There are 5 ways to turn a row about zero (a turn may also mirror it). The second row of each pair is the first, turned, with some noise. The first 35 pairs use one turn. New pairs use 2 turns, one after the other, and a turn may come again.
Some pairs, each with its turns in order after it:
[ 10  29 -69  -2  69 -15]
[31  1 31 88 -1 32]  J_467

[12  5  6  6  5 12]
[  4   1   2 -13   8 -13]  J_777

[-15  74  -9 -46  -3  51]
[-78  26  48  -3  38   9]  J_87

[-19 -54 -50  35  13   6]
[-56   1 -44  34 -13 -29]  J_452

[ 46 -10   5  22  -8  10]
[-27  15  33  22  23  13]  J_452

[-27 -10 -59 -46   4 -11]
[-10 -63  49  10  17  -1]  J_87

[ 30  21 -19   3  41  74]
[ 48  30  38 -36  -4 -55]  J_777

[17 28 -9  6 27 10]
[13 23 -7  0 40 -2]  J_452

[ -7 -20 -30 -12  37   6]
[-21   3 -30 -12  13 -37]  J_452

[ 11  55  18  74 -15  -9]
[-56 -14  60  -9  45  10]  J_467

[-15  -4  32   3  28  10]
[-12  25   4  19  31 -20]  J_777

[  4 -15  -8  -7  -2 -39]
[ -7  10 -25  22  15 -18]  J_467

[ 17 -30  33  43   9   1]
[-26  12  23   1 -44  24]  J_876

[ -4   8 -44  23  58  -1]
[ 53 -17  40  25   6 -18]  J_777

[  6   0  17 -13 -24   7]
[-19   7 -15 -17  -5   5]  J_777

[ -2  -5  15 -10  -3 -12]
[-4 -7  7 12  8 11]  J_876

[-15  -6  40 -43 -68 -42]
[-78  -5 -52   5 -26  35]  J_777

[ 17   8 -20 -10 -38 -25]
[-27  37 -21   9  11   6]  J_467

[-57 -30  -1 -14 -21  25]
[ 10 -17  -9  15 -55 -40]  J_452

[  8 -34  -5  12   3 -16]
[  0 -20 -29  12  13  -8]  J_467

[-16  15  37  38 -40   7]
[ -9  -4  45  24 -26 -34]  J_876

[-12  43 -15  39 -11  32]
[ 38  21 -15  48  11   9]  J_452

[ 0 18 13 21 74 43]
[-24  13  18 -81   0  15]  J_876

[ 45 -31 -28   4 -13 -43]
[ 23 -14 -43  29 -34  38]  J_876

[ 19 -30   5   2   7  46]
[  8 -36 -15 -18 -32  25]  J_467

[ 26   3 -14   2  -6 -22]
[-23  10 -15  32   3   4]  J_467

[-15  24 -27 -16  37 -21]
[  9   2 -43 -29  25  -6]  J_452

[  1 -28  14 -29  -5   5]
[-29   6 -13  24  17   8]  J_876

[15 11  4 52 -1  9]
[-16  18 -49   3 -16 -13]  J_87

[-67  14 -14  -9 -27  29]
[-26  10  54  29 -18 -37]  J_87

[-25 -38  13   6 -16  -5]
[ 37   5  20  -3 -24 -19]  J_87

[-22  17 -14  19 -22   4]
[ 22   3 -30  10 -11   2]  J_777

[73  8 73 12 10  6]
[ 10  59 -54 -52  10  38]  J_87

[  1 -32  40  -1  20  20]
[-52  15  12  -2  -1  22]  J_876

[ 29   5 -12   2 -10  26]
[-30  -6 -11 -27  -8   2]  J_87

New pairs. What belongs after each?
[-23 -38  -7 -24 -38  16]
[ 2  4 34 27 47  6]  J_876 J_467

[-31  -1 -41 -58  11  20]
[ -1 -31  40  34 -28 -43]  J_777 J_876

[ -3  12 -22 -29   7  -1]
[ 10 -10  36   1  -5  -2]  J_876 J_777

[-16   2  -1 -18 -41  -2]
[ 17 -26 -12  32  -2 -13]  J_777 J_452

[ 20 -55   0  26 -30  14]
[ -4  36  31 -20 -24 -45]  J_777 J_777

[ 33 -36 -43  16 -24  30]
[ 17  40 -63 -12   5  -8]  J_87 J_467

[12 43 -9 27 35  3]
[-53  13  18 -23 -22   6]  J_876 J_777

[  4  -9   6  -3   0 -19]
[ 2  5 -4 15 17 -2]  J_467 J_467

[ -7 -42  20 -37   0  37]
[ 41  35  24 -29  24  -9]  J_876 J_876

[  0 -17  -3  29 -74  20]
[-10 -19 -20  27 -20  73]  J_876 J_452

[-36 -54  15 -25   0   4]
[ -2   1  43 -37   3 -42]  J_777 J_876

[ 21 -14  16 -13  21  -2]
[ -7 -11 -22 -19  11  10]  J_87 J_876

[-13   6  28  50  32 -20]
[-30  -5  26  23  50  19]  J_467 J_777

[ 10 -12 -10  -6   5 -74]
[-19  42 -37  -3  45 -23]  J_452 J_876

[-10 -28   2  21  -4 -25]
[ -3 -16 -21 -18 -31  17]  J_87 J_87

[ -3 -13 -19  58   3  -4]
[ 43  12 -22  25 -27  -1]  J_87 J_876

[ 37   1 -11   5   2 -62]
[ 49  39  36 -14 -20   5]  J_467 J_876

[  6 -11 -16  16 -44   0]
[  5  17 -14 -39  27 -13]  J_467 J_876

[ -2  23  47  12 -13   6]
[50  0 -7 13 24 12]  J_87 J_452

[-54 -24  -4   2  -6 -64]
[-59 -56 -10  -7  15  12]  J_87 J_467

[ 8 44  2  5  8  1]
[-10   9 -27  21  18 -11]  J_777 J_467

[ 36 -24   7 -10   1   3]
[ 18   8  -9   5 -19  36]  J_467 J_777

[-16  14   4   1  15  -1]
[ 11  -9   1  10  18 -14]  J_87 J_777

[  1   0  20 -18 -44 -18]
[-31  30 -15  16 -17  21]  J_876 J_452

[-74   8  44  13  -8   4]
[ 8 -3 49 37 50 35]  J_777 J_467

[ 19  10 -31   5   0 -45]
[ -7  27   7 -20  21  43]  J_777 J_777

[  4  -1  -9 -51  15  -5]
[27 14 45 15  5 -4]  J_876 J_777

[  4 -24  -1  17  14  16]
[  8 -15 -28  -2  -4  10]  J_467 J_467

[  2 -41   9 -33  35  -1]
[ 31  18 -29  14   7 -42]  J_876 J_452

[ 10  -3  14 -57   1 -32]
[ -3 -38   9 -16 -50   3]  J_87 J_467

[-36  -3  -1   1 -12 -60]
[ -2  -5  32  57  10 -21]  J_467 J_467

[74 -1  2 -7 27 34]
[  2  44  13  17 -50  53]  J_876 J_777

[ 26  51  -6 -10  23 -38]
[-55 -16  -1 -12 -43  14]  J_777 J_452

[  6  10 -39 -22  63  12]
[ 45 -29 -12   8  47 -33]  J_87 J_87

[  2 -36 -18  24  27 -16]
[-12  17  22 -18 -23  39]  J_876 J_467

[ 52  21 -13 -14  61 -13]
[-11   4  53  44 -13 -51]  J_452 J_777

[  2  34  -9 -47 -28  -3]
[ 18 -16  22 -50 -18 -10]  J_87 J_467

[-34  -4  47 -26  20   5]
[ -7   8  25 -12 -10  57]  J_452 J_87

[ -1 -20   7  10   9  15]
[ 15  17   1 -12  13  -1]  J_777 J_452

[  7   1  -3 -26  49  -2]
[  1  21  13 -18 -34  30]  J_777 J_452

[-14  -7   1  -8 -13 -74]
[-38  -2 -11 -10 -65 -15]  J_87 J_876

[ -8 -14  74 -13   5   5]
[ -5  43 -24  40  35 -12]  J_876 J_777

[-46 -11  17 -21   3  13]
[-31  21 -14  24 -32 -10]  J_467 J_467

[-48 -47 -10 -48 -26  16]
[-76 -10 -15 -17  43   7]  J_87 J_777

[ 41 -31 -11 -74  49  40]
[-16   4  16 -93   7 -59]  J_87 J_452

[ 11 -46   8 -11 -17  17]
[ -9  32  -6   4 -22 -42]  J_777 J_777

[ -4  -8   1  35 -25  -3]
[  1  16  13  -1 -31 -26]  J_452 J_876

